There are 4 ways to turn a row about zero (a turn may also mirror it). The second row of each pair is the first, turned, with some noise. The first 28 pairs use one turn. New pairs use 2 turns, one after the other, and a turn may come again.
Known pairs, each followed by its turns in order:
[ 1.19  0.73 -3.06 -1.48  4.22 -3.88]
[ 1.02 -1.44 -0.25  1.98  5.83 -2.19]	K_197

[-2.51  0.70 -0.54  5.19 -4.45 -5.10]
[-6.25 -1.48 -4.02 -0.54  1.20  4.44]	K_197

[ 2.27  0.70  0.14 -1.74  1.86 -3.83]
[-1.03 -2.18 -3.76 -0.88  1.80 -2.51]	K_724

[ 4.09 -3.58 -0.25 -2.72 -1.93  2.23]
[ 1.09  5.48 -0.26 -3.51 -0.55  0.68]	K_998

[ 4.74 -4.44  2.59 -4.37 -0.51 -0.88]
[-4.32 -3.95 -2.51 -2.80 -4.38  2.16]	K_271

[ 3.06  0.93  3.41 -0.98 -1.36  1.52]
[ 2.48 -0.25  0.94  2.18 -3.25  2.28]	K_197

[ 1.96  2.80  1.51 -0.98  1.06  0.72]
[-0.44  2.18 -1.68 -0.37  2.99 -0.82]	K_724

[-3.24 -0.82 -2.06 -4.67 -2.89 -0.33]
[-4.22 -2.29  0.85 -1.15  4.60  0.13]	K_271

[ 1.54 -2.51  3.27 -3.23  1.59 -0.67]
[-3.05  4.43  1.67  0.76 -0.10 -0.40]	K_998

[ 0.29 -1.54 -4.25 -0.80  3.91 -2.84]
[-0.05 -4.31  0.22  4.84 -0.44 -1.44]	K_271

[ 1.93  3.92 -4.50  3.77 -2.25 -3.26]
[ 2.98 -4.65 -1.45 -2.32  5.63 -0.45]	K_998

[-2.47 -4.82  0.24 -3.99  1.13  1.73]
[-2.87  1.27 -1.20  1.28 -5.96 -0.32]	K_724

[ 4.76 -3.37 -0.99  3.67 -3.54 -3.47]
[-1.78 -0.50  5.66 -0.26 -6.35 -0.39]	K_271

[-3.10  3.78  1.82  4.15  3.59  4.41]
[-1.36  4.18  6.67 -1.95  2.47 -1.72]	K_724

[-5.05 -2.01  3.14 -3.04  0.47  0.87]
[-3.27  1.61 -1.68  4.41 -4.33  0.65]	K_998

[-3.86 -2.30  3.66 -0.52  0.86  4.85]
[ 1.11  0.88 -3.99 -4.74  2.30 -3.40]	K_271

[ 4.26 -1.85 -3.95 -3.69  1.46 -5.04]
[-2.18  2.77  0.82 -1.96  6.34  4.25]	K_998

[-3.24 -1.53  2.04  0.55  4.63  0.97]
[ 3.99 -1.71 -3.47 -0.93  1.16 -2.73]	K_271

[-5.17  4.44 -1.63  4.79 -0.59  2.23]
[ 0.83  0.71  7.00 -4.29  1.37  2.24]	K_724

[ 1.84 -2.54  2.68  1.07 -5.01  0.24]
[ 0.32  2.02 -3.43  0.21 -3.83  3.56]	K_197

[-4.13  1.70  1.56 -4.13  0.34 -0.42]
[ 1.54 -4.74  0.64 -3.02 -0.94 -1.69]	K_197

[ 3.14 -2.47  2.24  2.07 -1.14 -2.59]
[ 3.19 -1.93 -0.96  3.61  0.75 -2.38]	K_724

[ 0.86 -1.77  3.54  0.72 -4.46 -1.03]
[-0.05 -0.13 -3.45  0.55 -3.88  3.29]	K_197

[-0.04 -0.80 -2.16 -1.57 -2.38  4.85]
[ 4.09  2.04 -1.59 -0.98 -2.88  2.28]	K_998

[-4.46  3.94 -1.80 -3.94 -0.20  1.24]
[ 2.66 -0.58 -1.88  5.99  0.01  2.76]	K_998

[-2.02  1.40  1.31  0.98 -5.17  2.13]
[-1.63 -0.24  0.41 -3.30 -3.44  3.73]	K_197

[ 1.63  0.72 -3.66  1.33  1.66 -3.63]
[-1.38 -5.05 -0.51 -0.47  2.14 -0.15]	K_724

[-0.30  1.26  2.01  1.74 -4.59 -1.73]
[ 0.11  1.96  3.95 -3.05  0.22  2.19]	K_271

New pairs, each followed by its turns in order:
[-1.98 -2.82  2.47 -4.92 -1.22  3.76]
[ 2.39 -1.50 -0.59 -4.17  3.82 -4.21]	K_271 K_197

[-4.11  2.58  3.09  3.22 -4.29 -2.53]
[-3.96 -3.83 -2.12 -4.17  2.56  3.45]	K_998 K_998

[-4.89 -3.08  0.54  2.86 -5.13 -0.09]
[ 2.05  5.02 -1.70 -3.07 -0.40 -5.02]	K_724 K_998

[ 4.75 -3.72  3.06  2.56 -0.96 -1.22]
[ 4.86  1.47 -3.29 -0.17 -2.18  3.68]	K_271 K_724

[-0.91  1.17 -4.07 -3.81  0.89 -2.79]
[ 2.93  0.70 -0.38  2.95  1.69 -4.54]	K_197 K_197

[ 4.76 -1.92 -2.85 -3.70 -3.57 -4.50]
[-2.85  0.80 -2.15 -4.65 -6.51 -2.03]	K_271 K_197

[ 4.37  4.09  4.03 -0.88 -2.38 -4.24]
[-3.61  5.58 -4.27 -3.15  0.40 -0.99]	K_271 K_271

[ 4.58  4.90 -2.00 -1.62  1.87 -5.11]
[1.63 3.58 6.20 5.21 0.79 1.80]	K_271 K_724

[-2.81  4.59 -1.16  4.72 -0.91 -3.71]
[-0.03 -5.18  0.67  0.54 -3.56 -5.00]	K_998 K_271

[ 0.52 -2.18  1.64  0.10  3.02 -1.75]
[-2.98 -1.91 -2.01 -0.68  1.92 -0.14]	K_724 K_998

[-4.57  0.86 -4.72 -0.37 -2.31 -2.88]
[-6.10  0.64 -1.80 -1.26 -3.39 -0.82]	K_197 K_724

[ 0.98  1.68  3.45  1.21  1.33 -3.17]
[-1.58 -2.49 -1.09 -3.29 -2.67 -0.39]	K_197 K_998

[-3.53  2.02  3.49  0.71 -4.09 -2.99]
[-4.21 -0.90 -1.11  0.82 -3.12  4.97]	K_724 K_271

[ 2.27 -4.27 -3.98  3.02 -2.43  1.22]
[-0.44 -2.18  6.28 -0.94  2.79  0.90]	K_197 K_197

[-0.30  5.02  4.96 -1.97 -3.08  0.52]
[-3.67  1.43 -0.70 -5.88 -2.19 -2.69]	K_197 K_271

[-0.80  3.55  2.32  0.50 -2.69 -5.03]
[-0.29  5.02 -1.32 -3.03 -1.49 -3.28]	K_197 K_197

[-0.16  0.55  2.28 -0.35 -2.61 -0.66]
[ 1.91  1.27  1.03 -1.20  2.47  0.13]	K_724 K_998

[ 2.92 -4.17  3.77 -2.59  4.25  1.90]
[ 0.22  0.99  5.97  1.64 -4.39  3.21]	K_197 K_271

[-3.00 -2.63  3.89 -4.34 -3.21  2.36]
[-2.35 -4.85 -3.71  1.48  4.35 -0.05]	K_271 K_271

[ 0.62 -1.86 -2.50 -1.66 -0.05  0.64]
[ 3.40  1.33  0.89  1.27 -1.30  0.59]	K_998 K_998

[-2.32 -2.25 -2.37 -4.53 -0.20  1.21]
[ 1.44  1.34  1.08 -1.52 -2.32  5.08]	K_724 K_724

[-2.07 -4.99  4.92  0.52  5.00  2.01]
[-1.39 -5.59 -6.21  1.72 -0.70  2.91]	K_271 K_724

[ 0.96 -4.43  3.15  4.54 -1.20 -2.74]
[-0.45  2.76  4.80  3.04  3.17 -3.06]	K_197 K_271

[-0.51  1.99  2.74  2.60  0.55  4.71]
[ 1.01  2.66  0.11 -2.56  3.85 -3.37]	K_724 K_724

[ 3.33  1.29  3.60  0.86 -0.65 -4.26]
[-4.07 -2.44  2.07  3.35  2.63  0.86]	K_998 K_998

[ 3.84 -1.08  0.43  2.18  1.52 -0.81]
[-2.05  2.47  0.58  3.40  0.27 -0.28]	K_998 K_998

[ 1.40  0.94  3.64  4.25 -2.77 -2.68]
[ 0.91  0.82  5.33  0.49 -1.84  3.84]	K_197 K_724

[ 0.72 -4.79 -1.91  4.61  4.51 -0.78]
[ 4.18 -1.85  2.82  1.45 -3.86 -4.45]	K_724 K_724

[-3.54  2.45  0.11  2.66  2.92  5.08]
[ 3.93  0.84 -2.80 -3.73  2.92  3.89]	K_724 K_271

[ 1.49 -4.21  2.07  2.18  2.23 -2.23]
[ 3.49 -1.65 -3.35  2.62 -1.71  1.53]	K_271 K_724

[2.59 4.97 1.21 2.09 4.21 1.23]
[ 0.00 -1.37 -2.73  5.98 -3.80 -0.54]	K_998 K_197

[ 3.48 -2.26  3.24  1.09  3.19  4.30]
[ 1.04 -3.32 -2.15 -1.71  1.00  5.95]	K_271 K_724

[ 0.58 -3.86 -0.13  1.43  3.89 -3.29]
[-2.39 -1.99  3.34 -2.20 -3.68 -0.98]	K_271 K_271

[-2.58 -4.32 -0.90  0.19  2.19 -1.52]
[-0.19 -2.14 -1.71 -0.83  4.88 -0.46]	K_197 K_197

[-3.45  4.25  5.04  5.03 -1.27 -0.28]
[ 3.61  1.94  3.59 -0.44 -7.02  1.61]	K_197 K_724

[-4.77  4.30  5.13  0.89 -4.75 -2.68]
[ 0.56  2.00  1.06  3.13 -8.28  4.12]	K_197 K_724

[ 3.62  3.72  2.29  4.28  3.55 -0.88]
[-6.70  2.42  1.66  0.83  1.18 -3.17]	K_998 K_998

[ 1.72 -2.06  2.59 -4.60  0.29 -3.39]
[-4.28 -1.35 -1.52 -2.25  0.57 -4.42]	K_271 K_271

[-4.80 -1.27 -0.37 -1.52 -4.33  4.77]
[ 6.50  2.39 -2.36  1.10 -1.76 -3.55]	K_724 K_998

[-1.77  3.74  3.38 -5.13  4.72  4.80]
[2.49 0.30 0.68 2.55 8.29 5.04]	K_724 K_271

[ 1.56 -4.54 -2.35 -1.48 -4.06  0.22]
[ 3.00  0.79  4.45 -0.57  3.73  1.80]	K_197 K_197

[-0.98  4.06 -4.40  4.85 -2.39 -3.03]
[-3.79  2.48  2.75 -4.51 -0.63  5.19]	K_998 K_998

[-4.05 -0.26  4.54 -0.47 -3.28 -1.79]
[-0.82  5.57  2.78  2.93 -0.15  1.57]	K_271 K_998

